All rows are made from the same 10 directions, up to rounding. Whole rows:
[[  3.4  19.6 -31.2  -2.0  -6.0  -9.7   1.3  10.4  -5.3  -5.4 -22.9 -27.0
   21.3 -16.9   0.7  21.7  11.8  -0.9]
 [-21.6   4.1  30.2  23.7   3.1 -36.8   4.8 -24.9  -6.7 -25.1  -6.2  24.8
  -49.7   5.1 -39.7  -1.5 -38.0  26.2]
 [ -3.9   9.6   4.7   2.2  28.9  -5.4 -20.3  38.3 -31.7 -15.9 -21.8   1.1
   -1.1   8.1  -1.9  37.6 -12.3  15.1]
 [ 15.8   5.6   7.2  13.7  35.0  15.8 -10.6   7.4   1.4 -21.6 -12.3   3.2
    1.6  12.6 -15.9  32.1 -35.8 -26.0]
 [ -1.5  17.7  18.6   1.0 -14.8 -13.0  -6.2  -6.2   3.7 -23.3 -27.5 -15.5
   11.7   7.9  11.2  10.3  -8.4   9.4]
 [ 12.3  -5.2  -5.0   8.5  37.0   7.6 -11.2  36.1  -5.4  20.3  27.1   0.6
   17.6 -13.1 -14.6   3.5  17.9 -16.4]
 [-11.7 -17.7  -3.8 -18.9 -23.4  27.2  12.1 -22.2 -24.0   0.7   7.3  16.1
  -30.8  25.3  31.6 -22.2   2.7  -3.8]
 [  3.8  15.6  28.5   2.6 -20.8 -24.4 -15.0  -2.5  10.5  -4.0   8.6  -4.0
   34.6  -8.9 -10.2  -9.4  18.7  -3.1]
 [-33.7  -2.0 -13.9   1.6  14.6  18.8  20.2  -8.9  -2.8  23.8   3.8  -9.9
   -6.1  -8.3  34.4 -12.9  12.9 -20.2]
 [  5.7  29.3 -15.7  35.2  33.9   9.4  17.5 -11.3  23.1  -8.7  -6.5 -25.5
   14.7 -10.4 -11.6  15.1  -9.4 -34.7]
 [ 11.2  11.4   4.3  24.1  13.5 -14.0   5.4   1.2  17.1  -0.3  12.9  -6.2
    3.5  -9.6 -25.1  -6.5   4.6   5.8]
 [ 27.9  -2.0 -36.3 -17.2 -15.5  24.4  -1.0  -6.1  -7.8 -10.2  -9.3 -14.7
   17.6  -0.7   0.2  15.5  -1.1 -44.0]
 [ -1.0  15.8  -7.9  13.9  -3.3 -22.2   3.9  -4.4   7.4   6.2  12.6  -9.8
   17.5 -25.7 -24.8  -6.4  19.1 -10.7]
 [-11.7  -0.7  21.6  -1.2 -14.6 -39.8  -9.2 -11.4  42.5  17.0  -0.3  -9.1
   33.4 -39.4 -20.6  -8.4   1.3  -8.3]]

The start of a row, then its end:
[ -0.8   9.0 -14.3  13.1  15.1  -8.6   8.1  12.5  15.4  17.2   8.1 -10.6
  11.1]
[-18.4  -6.7  -1.9  17.4  12.9]
[  4.3   8.5  22.0  11.1 -10.4  -1.0   6.7 -11.9  -0.8 -17.1   1.4   0.0
 -15.1]
[ 23.0   8.9 -16.4   0.6  21.9]
[-10.2 -10.6 -10.5  -3.3  16.3   0.4   1.7  13.1   1.8  14.3  -3.6   6.0
 -10.8]
[-6.7  1.5  7.9 -6.4 15.3]
[-17.3   1.8 -10.5 -10.9 -28.3 -15.5   1.5  -8.4 -30.8   2.6   8.3   7.4
  -7.4]
[ -9.0  -3.8 -12.0  22.0   0.1]
[-19.1   7.4   9.2   1.4   9.5 -12.6  -8.2   9.8 -21.5 -12.1 -19.9  -0.5
  -8.2]
[  1.3   2.4  18.2 -11.7   7.2]
[-10.3  -6.1 -34.8 -31.9 -33.9  15.4   1.9 -13.2 -18.3  13.5   0.5   3.2
  15.1]
[ -9.6  18.3  -0.3  20.1 -30.2]
[-12.7  -0.4 -13.6  -3.6  -6.5 -40.6  -4.8  16.0 -26.9  -2.3 -16.7 -23.7
  -7.1]
[-31.7 -18.4   6.6   8.2   5.8]
[-15.0  -2.6   6.6   5.4   0.0  -7.7  11.2 -18.6  11.4  -3.4 -14.9 -13.0
 -14.2]
[ -5.9   6.2  -5.8 -16.1  -4.9]
[  7.5   0.3  14.9   2.8 -13.1  13.7   7.0 -18.2   0.6  -9.6   8.5  -2.5
  -5.7]
[ 19.0  14.9 -21.0   4.1  -8.6]
[ -5.1   6.4 -34.3  -9.2  12.4  -3.5  -4.5  33.8 -34.5  -1.6 -28.4 -36.7
   9.4]
[-17.8  14.9  26.7  13.0  -9.2]
[ 10.4   1.4  13.7   1.9  29.4  13.1 -17.2  15.1  23.2  -3.2 -14.1   0.6
  25.7]
[  3.3  -0.3  30.2 -26.1 -16.4]
[  2.5  -1.5 -25.5   7.8  16.3  48.1  24.8 -12.7 -16.2  -2.1  11.6  12.6
 -32.9]
[31.2 21.7 -5.5 -3.4 -8.0]
[ 11.0  13.5 -12.5   0.4  -9.4   1.8  -0.8  -2.6  -2.3  -6.4  -1.1 -12.7
  20.9]
[ -5.3  -3.1   5.0  11.8 -19.5]
[  8.1  23.3   1.1  18.5  26.1  28.5  -1.0  -1.1 -16.1 -22.4  -1.6  -4.2
  10.2]
[ 19.7   4.5  19.2  -7.9 -40.7]
[  3.0 -27.0   1.6  -2.0  31.4  19.2   0.7  16.3 -21.6  -0.5  -8.7 -36.7
 -17.8]
[ -3.2  21.2  -5.1 -11.2 -46.3]
[-12.9  15.0 -33.9  18.9  18.5  -2.8  28.4  24.0 -30.6   6.6  -5.5 -41.0
 -25.0]
[ -5.8  27.5 -12.7  37.2  32.8]
[ -6.1  -2.9  19.6  -4.6  -6.5 -18.4 -11.4   6.7 -16.1 -15.6 -15.4   3.8
 -14.7]
[  7.5  -2.6   6.3 -12.8  21.8]
[-4.2 -4.4  2.2 -1.6 -1.9 -3.6  1.4 -5.8 21.2 11.8  5.2 14.1  2.0]
[-4.5 -5.7 -2.3 -4.5 13.0]
[-13.3  -4.6  15.5  17.5  10.1  -8.0   9.1  -7.1 -23.2   0.8  24.3  -0.9
 -27.0]
[ -2.4  -8.9 -28.9  10.3 -14.9]
[ 35.3  -4.3 -33.4 -22.8 -11.3  21.0 -16.3  12.0  -7.7  -2.7   1.0   2.2
  31.7]
[ -3.0 -13.2  24.8   3.7 -35.0]
[ -5.9   6.6  15.6   3.6   3.7 -17.4  -8.1  25.5 -20.3  -1.6  -2.6 -19.9
   4.9]
[-2.9 12.6 -6.6 22.4 17.7]
[-53.6  49.6 -39.0   1.7 -40.5 -20.1  19.5 -48.7 -11.0   1.1  -7.2  27.3
  14.5]
[-19.8 -10.4  15.8  18.1  -2.9]
[  7.1   8.3  -1.0   4.9  -3.7   0.6   4.5  -7.5  10.3  -9.5 -10.7 -13.8
   5.4]
[ 1.8  3.5  2.4 -4.2 -2.9]
[  1.1  21.8 -47.3  -4.4 -27.7  13.9  27.6 -14.5 -10.4 -13.5 -25.4 -12.7
 -15.5]
[17.2 28.0  6.9 11.7 36.8]
[-15.0   8.7  -6.0   5.4  -6.0  -3.6  11.9 -19.2  16.7  11.3   4.7  -2.0
   9.0]
[-13.4   1.5  -8.7   7.7 -10.0]
[  4.0   8.0  33.9  -6.2 -17.8  -6.1 -20.9   5.7   6.3   4.2  21.0  21.0
  32.6]
[ 9.0  1.4 -9.9 21.4 10.3]
[-12.9  -8.4 -55.5 -11.8  -8.5  -3.3  22.9 -11.2   8.2  17.6 -19.9 -19.0
 -11.0]
[-30.4   1.7   7.2  -1.9  -3.1]
[ 13.1  41.5   4.2  29.1   4.5   7.2  11.3  -6.5   0.4 -32.1 -11.1 -10.8
   2.5]
[28.4  7.3  9.0  2.5 21.4]
[ -4.6   6.5  22.6   2.2 -10.4 -20.7 -12.6   3.3 -11.8  -4.3  11.3   9.5
   7.0]
[ -2.1 -13.3  -7.3  11.6   5.8]
[ 19.3   5.7  13.7   2.0 -19.2  -6.9  -8.0 -11.0  -5.1 -23.4   4.2  15.5
  -4.4]
[ 16.0 -22.2   0.1  -8.5   6.5]
[-17.2   4.5   7.5  -6.5 -11.8 -21.8  -9.2  -4.6   4.8  -4.1 -11.6  39.6
 -10.8]
[  4.5 -19.3  20.1 -21.2  45.7]
[-9.3  4.1  2.3  3.3  0.9 -4.1  1.1 -4.7  8.6  7.0  6.9 17.5  0.2]
[-1.1 -7.1  0.7 -0.7 12.2]
[ 12.8   6.1 -26.1 -13.1 -18.4   1.4  -0.5   0.7  20.4   6.2  -8.1   7.3
  19.9]
[-3.9 -3.4 15.5  3.9 21.7]
[  9.3  10.9  -8.6 -12.9 -33.3  -9.4  -6.0  -5.7  16.5   4.5   3.5  14.4
  27.0]
[-3.1 -7.6  2.9 15.7 21.8]
[-31.3  -7.3  11.3 -13.9  -0.7 -16.8 -11.1  12.9  -7.4  21.8  -2.5  -7.5
  16.7]
[-23.6  16.2  -3.9  15.6  -8.2]
[  2.4  -1.9  28.7  14.3  15.0  22.9   8.3 -11.6   0.7 -15.6   0.4  -5.0
 -20.5]
[ 30.3  23.4 -14.4 -15.0  -7.7]
[ 22.7  -1.4 -37.3  -0.8  10.9  28.7  10.3  17.2 -29.9 -14.7  -6.4   8.0
 -34.1]
[30.1  5.1 16.7 -5.5 29.6]
[  1.8  11.1  -3.6   7.3  28.5   1.1 -13.2  35.6 -35.8 -10.6  -6.6  -7.8
   2.6]
[ 3.8 -1.5 23.7  5.0 -1.9]
[-32.6   3.6  24.7  10.2   1.9 -15.6   7.5 -15.3   0.7   0.8  -3.3   2.1
 -16.8]
[ -1.5   8.9 -13.5  -5.5   8.9]
[ 10.9  -6.0 -12.7   4.5  -8.1   0.4  15.2 -12.4   3.7  -5.8   1.3   0.9
 -26.9]
[  6.5  -8.6 -10.4  -6.7  17.7]
[ 10.1   0.1   1.6   8.5  19.6 -17.1 -15.5  38.5 -16.5  13.8  28.4   7.8
  10.4]
[-14.3 -28.5  -1.0  26.1  12.7]
[ 10.1  12.0 -15.2 -10.9 -16.7 -15.5  -5.7  20.2   5.5  -5.4 -27.2 -15.0
  15.7]
[-2.1  8.7 18.9  8.7 46.2]
[-13.7   0.7  30.6  14.1  13.5  -5.2  -1.1  -9.5  19.7   8.7  16.7  16.8
   1.2]
[ -0.3  -7.1 -11.8  -6.1  -1.5]
[ -7.4 -29.5 -27.3 -23.0  -0.9  13.0   9.8   8.0  -9.7  15.6 -15.3 -14.7
 -23.3]
[-5.8 26.8 -2.8 -3.7  3.5]
[-45.7  14.8   1.6  -2.9  11.1   5.5  -0.6  -6.2  -9.9   7.1 -14.5  15.0
   6.6]
[-1.0 22.7 19.9 -6.2 -8.6]
[ 14.5  24.9  -3.7  10.6   0.5  15.7   1.0  -2.2   9.3 -12.2   4.4  25.4
   8.6]
[26.9 -3.9 15.6 -0.9 27.6]
[-22.1  21.0   5.2  27.2  12.3 -21.2   6.6 -20.6  13.1  11.2  25.5  13.5
  12.6]
[-27.2 -37.1  -6.4   7.2 -26.9]
[ -1.4  19.6  -0.6   1.5  -1.8 -16.1 -10.4  29.4 -31.6 -12.6 -11.4  -7.8
   4.6]
[ 6.0  5.5 13.5 19.8 34.7]
[ 27.2  15.3  -1.0   8.5 -20.4 -13.9   3.5 -11.2   7.5 -36.9 -24.0  -4.2
 -14.6]
[ 18.8 -18.3  12.3 -20.8  37.4]
[ -4.5 -17.9  -9.4   4.9  14.0  15.0  15.4  -7.6   2.6  14.1  19.9  25.5
 -35.8]
[  8.5  -6.1 -13.1  -9.2  13.4]
[-1.2  0.5 -3.1  7.2  8.3 -9.2  1.8  5.8  2.3  5.0  5.4  3.9 -5.6]
[ -6.9 -13.2   0.1   1.1  12.1]
[ 11.8  12.8   0.0   7.8   9.2  10.0   7.2  16.0  19.7   0.4 -13.7 -30.4
  16.0]
[ 9.0 32.7 -0.6 13.4 25.2]
[-15.0 -29.6  30.5  -9.3 -17.6 -17.0  -2.6 -21.0 -14.0   0.4  10.2  -3.6
 -24.4]
[-10.0  -4.4 -34.0  -6.9 -31.0]
[  2.6   0.3   0.1 -14.7  -7.7   5.0 -11.4  16.2  -4.6   5.3  -2.9   1.8
  18.3]
[ 4.7 16.3  6.3 12.9 11.0]
[  5.2  -3.4  -0.3  -5.7  11.2  13.2 -13.0  12.3  -4.1  10.1  15.1  10.9
  20.9]
[ -2.8  -4.1   7.3   6.6 -25.6]
[-40.2   8.7  -8.5  -2.1  -2.8  17.2  20.2 -25.8  -1.5   4.7 -14.2  15.6
 -20.0]
[14.3 34.7  2.3 -9.1 12.1]
[ 15.7  -5.4 -12.4 -21.9 -28.9 -11.6 -19.1   0.0  -9.3  -2.2   4.8  12.6
  21.6]
[-13.8 -28.5  10.9   4.4 -19.2]
[ 24.1 -11.1  36.0  -1.4 -22.3 -11.0 -10.3  -7.6  -3.2 -24.3   3.9   1.7
 -14.7]
[ 20.2 -10.2 -19.1  -9.7  11.1]
[  6.1  -6.2  10.8  -5.4   4.3 -21.3 -16.5   7.5  14.9  -7.2 -26.1 -29.1
  22.2]
[-25.2 -12.3  17.6 -20.1 -28.0]
[15.0 17.1  0.3 17.5 13.8  2.8 -0.9 -7.6 28.4 -9.0  0.8 15.1 12.9]
[  4.2 -26.5  19.6 -19.2   1.0]
[  3.8  23.3   9.1  23.2  -5.0  -7.0   6.7 -10.7  16.9  10.8  43.1  28.9
  13.7]
[  2.6 -24.1 -21.4  29.4  20.1]
[-25.7   3.9 -11.4  -6.8   3.1  -8.6  -0.9   4.3  10.5  20.9  -4.1  17.9
   9.3]
[-14.7   0.7  14.0   1.6  19.4]
[ 11.8 -14.9  -0.2 -33.3 -24.0  14.8 -22.5  -2.5  -5.3  -5.0  -6.7  22.4
  17.5]
[  9.8   1.1  18.0 -14.0 -20.1]
[ 21.8 -33.4  20.8 -28.0 -14.6  -2.5 -18.2  32.7 -16.7  -3.8 -14.2 -31.0
  -4.8]
[  9.2  31.4 -15.0   7.6  17.0]
[  0.8 -19.9  20.6 -10.6   6.2 -23.2 -18.9  11.1  26.7   9.9 -15.2 -21.9
  23.2]
[-30.8  -9.2   5.9 -16.6 -21.8]
[ -0.1   9.6   9.0   0.5  -7.4  -9.1  -4.0  -6.3  20.3  -1.5 -10.4 -15.6
  26.0]
[-10.7   3.3   3.0   0.5 -11.5]
[ 21.6  -2.7  23.1  -7.9 -23.6  -3.7  -6.4  -2.9  10.7 -21.7 -19.4 -18.1
   2.6]
[18.4 16.2 -6.3 -7.7 18.5]
[  2.0  -2.4  16.4  -0.6  20.2  19.6  -8.8  14.4 -11.2  -9.7 -11.1 -10.3
   2.2]
[ 17.4  24.6   9.4  -9.7 -14.3]
[ -6.8  25.0  31.1  14.3   5.3 -28.5 -16.2   5.4  13.3 -12.5 -13.1  -9.9
  30.9]
[-10.4 -11.8  14.6  -3.3   0.2]
[-6.3 10.0  6.7 -1.5 -3.2 -6.8 -7.9  5.9 -8.1 -6.5 -7.0  7.5  5.3]
[ 5.2  1.2 10.7  0.5 13.8]
